The same things were measured in two ways. Each way mixes the same 12 hidden numbers, adds some noise and spreads widely along 6 directions of its own, which tell nothing about the thing.
Some things both ways: the first way, then the second way.
[-38 63 14 4 -12 1 -27 47 14 21 -44 -30 70 19 18 63 3 -29 -57]
[-26 2 0 5 -15 13 75 4 -13 -6 17 7 4 2 18 -47 -6 -27 -13 23 8 -32 -25 -37 35]

[-21 -23 -13 39 23 22 0 -16 -34 14 -12 2 -38 -16 21 60 -30 -34 -7]
[1 -5 -18 14 0 13 23 33 -8 12 13 -7 32 -17 20 -55 -31 -7 16 31 -22 9 26 -5 1]

[-25 -6 -47 23 5 20 16 2 10 -49 3 -31 -38 -17 -16 -53 -26 -2 17]
[24 -20 -80 -10 -26 18 -35 16 24 -65 -22 63 -11 -21 -37 56 -10 -20 -29 37 70 37 -40 -31 -41]

[-23 -10 4 -13 7 -13 31 -28 11 9 -53 -22 9 -20 18 33 -34 -6 21]
[40 -63 23 57 29 -47 13 21 37 33 -66 -69 -22 67 -6 17 75 69 -30 -41 -40 -1 47 31 16]

[8 8 -10 -27 19 -56 -14 41 35 -39 11 -7 -33 19 0 -36 -1 -24 -20]
[40 7 22 6 -48 -32 -13 -8 42 -50 -31 0 -41 -10 -44 54 2 32 -18 9 23 -13 -27 45 -17]

[5 3 12 -13 -5 -29 41 -7 8 -63 18 7 -60 -29 -17 -94 -1 8 -1]
[63 -24 -8 1 5 5 30 61 58 7 36 -11 54 -15 22 -24 47 -11 -22 37 12 -7 -40 -66 -32]

[22 -70 -14 4 -4 -28 21 11 -11 -12 70 54 -50 4 13 -24 0 17 23]
[-4 8 9 -36 12 28 -47 -26 -11 27 12 26 9 -3 -16 54 29 9 6 -31 -2 15 18 36 -28]

[-35 61 31 -20 -13 6 -57 -5 28 14 8 -5 25 -5 47 38 25 2 -13]
[-18 37 32 8 105 19 -53 -16 -43 78 19 8 14 19 26 -9 14 -15 -18 -21 -13 -6 34 9 4]

[-36 21 3 2 1 7 6 -33 21 -2 -30 -26 22 -14 -4 30 -17 -2 8]
[-5 -61 27 25 -11 -47 14 -24 62 -22 -101 -49 -92 88 -2 24 24 60 -52 -35 -13 26 17 -15 -42]

[-23 -40 13 -8 -15 -21 19 -40 -13 -25 49 23 -25 -27 -37 28 24 15 21]
[25 -15 6 -13 21 -4 -12 -7 25 12 -21 -26 37 -22 -2 -12 17 29 21 -28 -8 21 45 12 1]

[-61 42 -2 31 17 10 -12 33 18 -17 -6 -34 9 -25 24 24 -23 -39 -33]
[55 22 -11 49 60 25 -50 19 -32 -7 -6 31 29 -24 -48 38 17 -3 -18 12 10 -19 34 33 46]

[22 5 -8 16 63 8 22 0 -45 5 -49 15 -6 -23 -24 16 -12 7 29]
[-4 1 17 -15 -16 24 37 23 9 0 4 42 -26 -15 18 0 1 -12 -39 33 -10 -22 -52 -39 -40]

[33 -5 -27 -18 42 -23 3 -24 -3 28 -18 10 2 -10 24 -81 -28 50 24]
[47 -27 -20 0 32 22 -22 -6 16 8 -29 -9 56 1 -51 3 41 9 0 -6 13 12 -10 -18 -3]

[-19 -21 15 -13 -3 30 -4 -58 -17 -19 4 8 -11 -46 -15 36 37 38 53]
[-46 53 -8 12 3 1 -40 4 -42 6 39 14 -28 -14 37 13 -48 -36 13 5 4 -21 4 40 17]

[24 8 17 -15 -82 -17 -41 37 55 -1 29 -25 -19 62 11 -50 5 21 -27]
[23 -10 -73 -14 -20 31 15 32 30 -20 40 37 56 -5 -19 -5 22 -39 -17 43 71 12 -84 -40 -33]

[-36 13 -38 -2 2 25 -9 -33 -41 31 -8 6 22 -4 3 -1 -3 1 -10]
[-53 29 -31 -37 -14 40 29 16 -22 -15 43 45 39 -29 26 -65 -54 -50 31 26 3 6 -20 -33 -9]

[-6 22 6 -12 -1 7 22 -37 56 -27 4 -27 63 -46 -58 -11 -1 14 8]
[41 -6 -17 10 -9 -2 3 -18 -20 -23 26 -10 32 -45 -30 27 -2 -15 31 22 15 0 40 -10 35]

[23 -5 29 21 -25 31 -18 20 31 -15 -6 -35 17 19 -14 45 13 -22 -18]
[24 -11 -1 12 -30 -33 -2 -20 26 -20 1 -36 -23 37 -18 13 7 3 -14 15 37 9 -18 -8 15]

[16 29 41 5 -7 13 -16 66 1 22 8 17 18 44 -10 81 30 -80 -62]
[-11 46 78 -49 -22 11 11 16 -6 43 47 94 -63 -15 17 36 2 -16 -60 54 -18 -45 -71 -1 -73]

[98 107 7 11 -6 2 -12 37 -4 70 -33 13 64 79 -37 -32 -21 -20 -59]
[4 46 30 3 9 28 1 -3 -39 23 45 78 7 -71 -8 21 -1 -43 -18 29 21 -47 -19 10 -2]

[25 -39 17 -4 9 18 19 -43 11 -19 -22 4 -29 17 -38 15 5 -1 46]
[2 -4 45 23 24 -28 29 35 0 54 10 -19 -38 39 40 -10 22 24 -41 17 -44 -22 -4 9 -13]

[-61 39 17 -43 -44 -39 -41 48 51 -1 -11 -11 -2 -10 41 -33 14 26 -49]
[-56 -14 -21 -41 -23 17 3 -16 -19 -16 -30 -27 17 -10 12 -58 -36 4 60 -47 -23 40 -4 -27 10]

[44 31 15 -30 -17 -8 -14 53 66 18 14 0 41 30 11 -9 -4 -27 -28]
[35 -11 -26 -6 -34 11 4 3 9 -9 28 0 15 -10 -25 47 13 -17 0 41 23 -12 -21 0 1]

[-31 -33 20 -11 -1 6 -11 -22 -15 0 39 31 -23 -45 -24 28 34 35 23]
[43 -15 9 15 12 -8 -38 18 44 -10 -60 -29 -5 36 -20 16 31 39 -18 -24 -17 -3 15 23 18]

[12 30 28 36 -27 22 9 27 -27 -1 -4 14 -27 41 -30 -16 9 -36 -54]
[-69 34 13 -5 -80 -5 27 8 -10 -53 -6 15 -74 -25 45 -32 -92 -26 10 22 -17 -22 -40 -4 -18]

[0 -29 -8 -66 -2 -41 -53 11 87 -59 35 0 -45 -9 28 -34 39 45 41]
[8 19 15 33 35 -47 -25 -7 -18 21 9 -46 -15 31 -1 11 7 14 1 -10 2 -15 13 44 51]

[-31 0 23 43 4 0 15 28 -42 -33 -10 -8 -32 18 -21 14 11 -20 2]
[2 46 1 33 4 30 -11 36 -8 -31 11 42 -17 -12 -3 35 5 -8 -41 6 15 -52 -39 49 17]

[8 -4 -2 0 -15 5 18 -43 -7 -12 -9 2 14 18 -65 -4 10 6 2]
[-30 25 29 -14 -34 -6 -2 -23 -7 -6 7 2 -30 -10 13 4 -20 4 9 -19 -3 -7 13 35 6]

[-36 17 -33 22 4 7 -10 33 20 27 -20 -13 37 22 48 -8 -32 -18 -54]
[-1 7 5 -29 20 51 -27 -27 -25 34 12 67 8 24 -42 35 32 -17 -34 5 20 4 -21 -3 -13]

[30 -10 2 -25 -4 -29 1 35 -7 30 33 37 -25 5 44 -16 -11 0 9]
[22 -34 -58 14 -6 4 28 45 20 -18 -10 -35 57 -25 4 -27 2 -6 34 13 -8 -2 4 -9 14]

[23 10 -40 -86 30 -45 -81 -15 51 32 26 28 18 -48 29 -28 10 61 38]
[12 16 -40 38 -45 -23 19 7 -4 -67 25 -57 44 -16 -21 -38 -56 -21 70 26 6 -19 22 32 69]

Other things, the second way, with their names:
<211>: [-12 -12 -15 23 -17 -16 58 6 9 -17 -18 -36 21 18 1 -84 -33 -8 18 20 -3 -9 13 -6 43]
<376>: [23 7 1 -39 -28 -16 -34 -26 45 -12 0 -15 24 28 -44 6 19 2 11 -9 42 11 -54 6 -13]
<48>: [43 21 26 29 11 -47 -37 1 -9 26 12 -34 11 -3 -32 40 34 24 18 -23 0 -35 10 89 56]
<734>: [-28 33 41 -7 -10 -29 22 24 10 -16 -10 22 -39 24 15 -23 -1 30 -17 -25 -19 -26 -18 51 27]
<679>: [-34 -5 49 -2 8 -34 -57 -63 -11 7 -79 15 -115 4 -1 82 -10 37 -27 -51 -7 15 42 37 -36]
<234>: [20 -33 3 0 -24 -10 -28 -22 61 -24 -29 -30 -12 73 -26 38 59 34 -11 -56 23 36 15 15 -10]
<134>: [19 -27 -39 -14 -60 10 35 25 11 -28 36 43 6 -10 -17 25 0 -23 -4 54 22 15 -18 -27 -34]
<217>: [-1 -3 -64 0 -4 56 -5 5 7 -19 -4 -34 89 -51 6 -46 -15 -29 51 -15 19 1 25 -1 48]
<174>: [-19 13 20 -68 -26 61 -7 -31 7 7 3 62 -26 -19 -16 47 -4 -9 -29 25 3 -5 -55 -25 -91]
<273>: [6 22 -10 6 -9 -2 -3 15 4 -4 38 -8 25 -20 7 -5 -13 -27 20 21 9 -21 -15 11 0]
<125>: [21 18 -30 47 57 7 22 64 -43 20 85 13 66 21 6 -47 21 -48 -8 46 13 -20 -39 -37 44]
<15>: [1 16 -1 60 16 -63 -49 -20 -61 -35 -31 41 -61 -64 -36 72 -44 -7 21 -10 13 -9 56 61 25]
<221>: [-34 25 -35 -15 -9 9 -19 -6 -14 -15 -3 36 2 -34 -5 20 -18 -31 12 -9 36 -20 -33 29 18]
<395>: [20 -15 35 -31 -22 22 29 7 52 22 5 20 -14 33 0 6 43 15 -57 28 3 -2 -56 -33 -76]
<159>: [-3 -39 1 -32 -29 -22 -3 -3 60 -18 -55 43 -90 54 -5 54 5 25 -69 26 15 35 -22 -24 -94]
<303>: [44 -10 -27 21 -39 -3 -47 -25 53 -72 -88 -63 -6 27 -66 -3 -35 38 1 6 27 23 -9 29 23]
<433>: [43 11 -34 55 -21 21 69 80 6 -39 29 -18 66 -13 -11 -59 -12 -21 7 67 -19 -61 -14 14 72]
<407>: [-15 -33 -41 -30 -1 -4 58 24 -6 20 16 -8 29 9 10 -43 13 -7 11 19 4 15 -54 -51 1]
<536>: [-7 1 50 -31 -11 28 26 -7 -13 6 -10 33 -18 34 -27 -16 2 9 -18 18 -48 -10 -30 -27 -26]
<511>: [23 25 -19 52 -26 -7 1 31 -35 -32 18 -16 27 -61 -16 -9 -39 -10 45 21 -10 -32 14 52 59]
<420>: [15 -10 58 -5 6 -16 -7 5 39 22 1 5 -45 36 20 22 37 29 -46 -8 -14 9 -11 -16 -75]
<267>: [-45 -19 -41 7 24 19 47 -38 3 4 -8 -91 42 -6 52 -70 -40 -16 41 0 -8 13 65 -39 12]
<737>: [12 13 -21 -33 27 69 29 27 -4 36 43 55 49 -45 9 1 28 -28 -38 46 23 -27 -58 -34 -29]
<703>: [49 -24 -5 22 3 -54 -22 3 44 -17 -23 -25 -7 42 -31 6 27 21 -16 -3 34 29 -8 -5 -1]
<323>: [22 -53 -10 -8 -16 -24 -21 8 58 -11 -42 -17 -36 39 3 40 33 21 -22 -18 7 34 -8 -36 -53]
<559>: [8 13 14 -11 30 33 -18 26 12 59 46 23 26 36 16 4 41 -10 -34 11 0 -8 -17 13 -35]
<678>: [-44 -31 17 0 3 -18 71 -15 -9 29 -7 -27 -17 9 52 -65 -25 -8 7 12 -31 12 37 -57 -14]
<205>: [-5 -6 12 -38 -32 32 16 -36 20 27 43 -1 25 15 1 -1 25 -26 0 6 23 7 -14 -32 -29]
<285>: [-12 25 -7 24 -2 -10 27 13 -24 -16 53 17 -12 -19 15 12 -11 -32 -8 32 20 -31 -32 -6 -2]
<198>: [-24 2 48 -49 54 -5 -1 -2 -40 81 16 48 -14 15 17 -16 21 13 -13 -11 -39 22 0 -21 -33]
<411>: [6 0 24 -19 -11 41 0 -34 -12 14 -29 26 -26 -4 -37 29 -15 9 -34 42 -16 -11 -17 -2 -42]
<524>: [-17 8 -16 -18 15 33 -13 -25 -11 -5 -8 17 11 -4 -4 2 -11 2 4 -11 8 21 36 13 -6]
<210>: [5 22 -21 -3 -23 21 -17 -5 28 -31 -3 18 -1 -18 -4 0 -20 -14 -24 20 56 4 -33 4 -21]
<720>: [-49 -1 -8 -12 -43 27 38 8 13 -29 -37 14 -22 -6 14 -49 -49 -1 -9 14 -12 1 -36 -10 -36]
<594>: [8 -6 4 -5 1 4 -16 7 6 -5 -6 31 -34 33 -26 43 15 17 -37 15 1 15 -40 -2 -61]
<388>: [-2 -9 -42 30 19 -32 -27 -9 -21 -1 -6 -64 35 -18 -3 -3 -3 -7 58 -35 14 7 26 21 53]
<86>: [67 12 -2 55 -23 -4 -9 24 8 -14 36 -57 53 5 -38 15 17 8 27 23 -9 -41 22 69 53]
<624>: [-26 -14 -25 -6 -20 16 -19 -41 -2 -32 -69 -18 -32 10 -23 11 -40 18 7 -9 1 21 28 17 10]
<12>: [-41 -14 -21 9 -17 -12 16 -14 -13 -14 1 -49 23 19 10 -51 -32 2 62 -27 -23 28 42 11 8]
<647>: [14 15 34 -23 -31 10 -58 -20 36 56 11 5 -44 78 -19 73 44 8 -57 8 23 -10 -47 55 -32]
<266>: [16 -25 35 -4 -30 3 34 26 63 21 -2 -37 -11 40 28 -21 34 32 -40 6 -18 -1 -47 -19 -65]
<366>: [-7 -8 13 -46 -35 0 6 25 36 -1 -22 34 -15 38 -7 -27 15 18 -28 -7 1 19 -77 -16 -30]
<195>: [-15 2 9 25 -13 6 39 22 8 -38 -25 3 -28 19 4 -26 -19 4 -22 16 -21 -24 -16 -4 1]
<719>: [36 29 16 25 -8 -23 17 21 -2 -10 51 19 19 -3 -23 -8 5 -25 -3 43 19 -39 -18 13 30]
<722>: [-57 8 -19 -40 -27 30 53 15 -13 -14 42 23 24 -50 53 -63 -39 -33 33 5 -8 10 -13 -49 -20]
<646>: [-13 -12 21 -43 15 28 16 4 2 39 -2 -5 42 -20 22 -39 20 30 29 -39 -42 22 24 -3 -20]
<161>: [2 31 41 -1 -7 27 40 13 -14 5 39 50 0 -19 -3 -22 -14 -22 -26 55 -13 -40 -29 -9 -18]
<473>: [46 21 39 0 -11 -13 8 24 17 24 52 21 2 22 -21 19 29 0 -34 48 4 -31 -44 18 -18]
<21>: [-26 -28 -54 -5 -30 25 50 -1 11 -35 -3 -21 15 -2 12 -19 -16 -12 17 14 6 9 13 -25 3]
<726>: [1 33 -24 17 24 -11 -63 -24 -20 12 26 -15 8 1 -11 40 5 -24 7 -13 55 -4 -4 42 36]
<490>: [-55 -10 38 -77 30 -9 11 -68 -4 24 -9 12 -13 9 12 -29 10 16 13 -53 -1 51 -16 -66 -64]
<669>: [-18 22 -34 29 -43 44 18 -3 -18 -52 -2 12 2 -36 -14 16 -30 -26 1 16 25 -36 -2 38 42]
<713>: [-27 7 35 -36 -31 0 36 18 -10 5 12 44 -30 33 -2 -23 -2 10 -13 12 -34 -3 -43 -3 -17]
<28>: [10 -6 -27 44 7 -33 -9 16 -34 6 -14 -17 2 -54 -4 18 -16 -21 33 4 -2 -27 21 24 53]
<707>: [2 -26 -30 5 -30 44 13 22 17 -28 -31 13 8 -5 -10 3 -1 11 -10 4 -10 8 3 1 -18]
<661>: [-8 -12 21 -39 34 3 -34 -36 -34 88 -6 -10 15 1 -4 7 26 6 21 -33 -16 19 38 7 34]
<620>: [-48 39 -8 -36 -17 53 -5 -13 -13 -1 54 31 -8 5 19 32 -14 -40 -11 20 10 -23 -49 -1 -38]
<245>: [5 6 18 8 -4 5 -79 -38 24 -19 -49 -28 -49 18 -8 68 6 23 -12 -46 6 9 34 36 -4]
<609>: [-23 7 6 -15 17 22 8 -9 -7 17 8 6 -11 -3 22 -18 -10 -6 -25 16 6 8 -28 -32 -39]
<365>: [-3 -18 -14 -27 -47 18 12 26 54 -3 20 29 -18 46 12 15 27 -18 -44 24 29 13 -76 -38 -76]
<535>: [9 3 -9 3 -12 14 -59 -53 -5 -47 -67 -47 1 -12 -56 37 -13 25 39 -51 1 -2 31 53 54]
<347>: [9 -17 8 11 29 -25 -38 -31 19 18 -40 -37 -25 52 -11 14 14 19 -17 -18 12 26 28 0 -1]
<582>: [-17 -1 -31 13 -30 11 17 -1 29 -54 6 -25 -1 -10 21 3 -23 -17 6 7 24 -5 -23 -22 -31]
<250>: [0 -4 -37 -36 1 35 23 5 13 -13 -2 -7 52 -46 6 -50 -15 -19 19 15 18 9 -31 -57 -1]

Some of these things the first way, each followed by its name:
[-5 -13 -21 -2 42 19 -4 -47 -5 44 -19 19 45 -19 -42 -17 -7 54 7] : <536>
[6 22 -28 -52 11 -46 -55 48 91 -16 5 -13 -30 13 49 -70 -12 15 8] : <594>
[-45 21 -5 12 45 -7 53 -22 -17 -12 -23 -7 35 4 14 -35 -20 -47 -28] : <174>
[7 -6 30 70 8 41 60 -13 -46 -21 -29 -23 -13 63 -7 -3 -22 -71 -23] : <609>
[-46 31 -50 -26 7 3 -19 3 53 -11 -3 -21 15 -6 14 15 -21 -48 -14] : <159>
[21 -38 6 36 28 24 61 -29 -55 -33 -19 -16 -6 -6 -20 6 -10 -4 50] : <285>
[2 66 -10 -43 31 -12 -4 -7 -5 29 -62 -36 89 17 11 -17 -5 0 1] : <490>
[69 -21 30 26 -28 12 54 18 -21 8 18 27 -30 21 7 -24 -14 0 -8] : <28>
[36 -8 7 32 31 48 -25 -60 -16 34 -26 -18 14 48 -59 -13 -10 13 -3] : <303>
[-33 -45 4 31 -30 28 16 30 -72 -2 3 -6 -10 62 -52 68 33 -58 -29] : <734>
[39 -51 -22 -16 17 25 38 -19 -19 10 -57 -16 12 29 -21 -27 -11 19 58] : <407>
[-12 65 1 -10 -42 -62 -55 83 80 -7 41 16 -8 50 17 -41 7 -9 -63] : <669>
[-36 23 19 -9 16 -11 -5 -23 11 -34 11 14 -7 -64 -3 -4 20 30 22] : <245>
[-21 21 -43 -14 41 -7 6 -16 5 8 -28 2 11 2 -5 -73 -34 -12 -17] : <433>
[36 -11 -30 -25 45 -37 9 -6 -43 41 -30 35 -9 6 -12 -9 -19 17 35] : <646>
[24 -40 2 26 19 -5 15 -6 -30 5 1 22 -28 14 -8 17 -9 -8 1] : <395>
[2 -65 -10 28 -18 31 34 -52 -20 -32 36 -3 -7 -3 -52 -22 11 15 1] : <719>
[-8 35 -15 22 10 8 31 22 2 -12 -14 -30 4 -22 32 17 -42 -36 -16] : <15>
[-31 17 0 -19 51 -28 -11 11 -4 12 -14 12 27 -36 28 -15 4 21 -1] : <535>
[25 -72 -30 12 24 38 0 -23 -45 37 -29 19 2 6 -55 36 0 34 38] : <713>
[2 -3 27 -4 -30 31 -46 34 37 -3 -7 -39 -3 -9 35 10 7 33 4] : <125>
[23 6 9 41 -35 16 23 6 -5 23 30 17 12 34 7 36 -14 -39 -42] : <678>
[-26 34 16 9 24 -3 4 8 -6 4 -24 -3 19 -41 20 103 0 -18 10] : <679>
[6 -6 -60 -14 13 -5 -3 20 43 -1 -7 -6 0 -30 7 -7 -43 -2 7] : <134>
[-22 26 15 -56 -9 3 -2 -64 27 2 4 4 71 -3 -24 -34 37 42 43] : <620>
[-29 13 -26 0 36 -45 -38 15 20 -18 20 20 -42 -27 24 -10 -4 9 -33] : <161>
[-23 -30 -1 27 13 11 36 -31 -75 -11 -15 12 -19 -39 -41 46 5 12 32] : <722>
[30 -42 24 22 -41 36 29 13 -3 30 13 29 17 35 -5 40 10 -19 -31] : <661>
[-9 28 -18 7 5 -37 -42 76 17 34 7 22 -34 2 46 24 -29 -10 -35] : <707>
[60 -95 34 25 -48 64 23 -86 -5 18 24 27 1 66 -70 9 31 30 21] : <647>
[56 -39 13 10 1 44 14 -49 -12 23 -10 -10 36 39 -65 15 8 -10 11] : <473>
[-3 12 46 -46 -46 -24 -8 14 37 -8 13 -13 6 -17 54 -9 21 26 4] : <388>
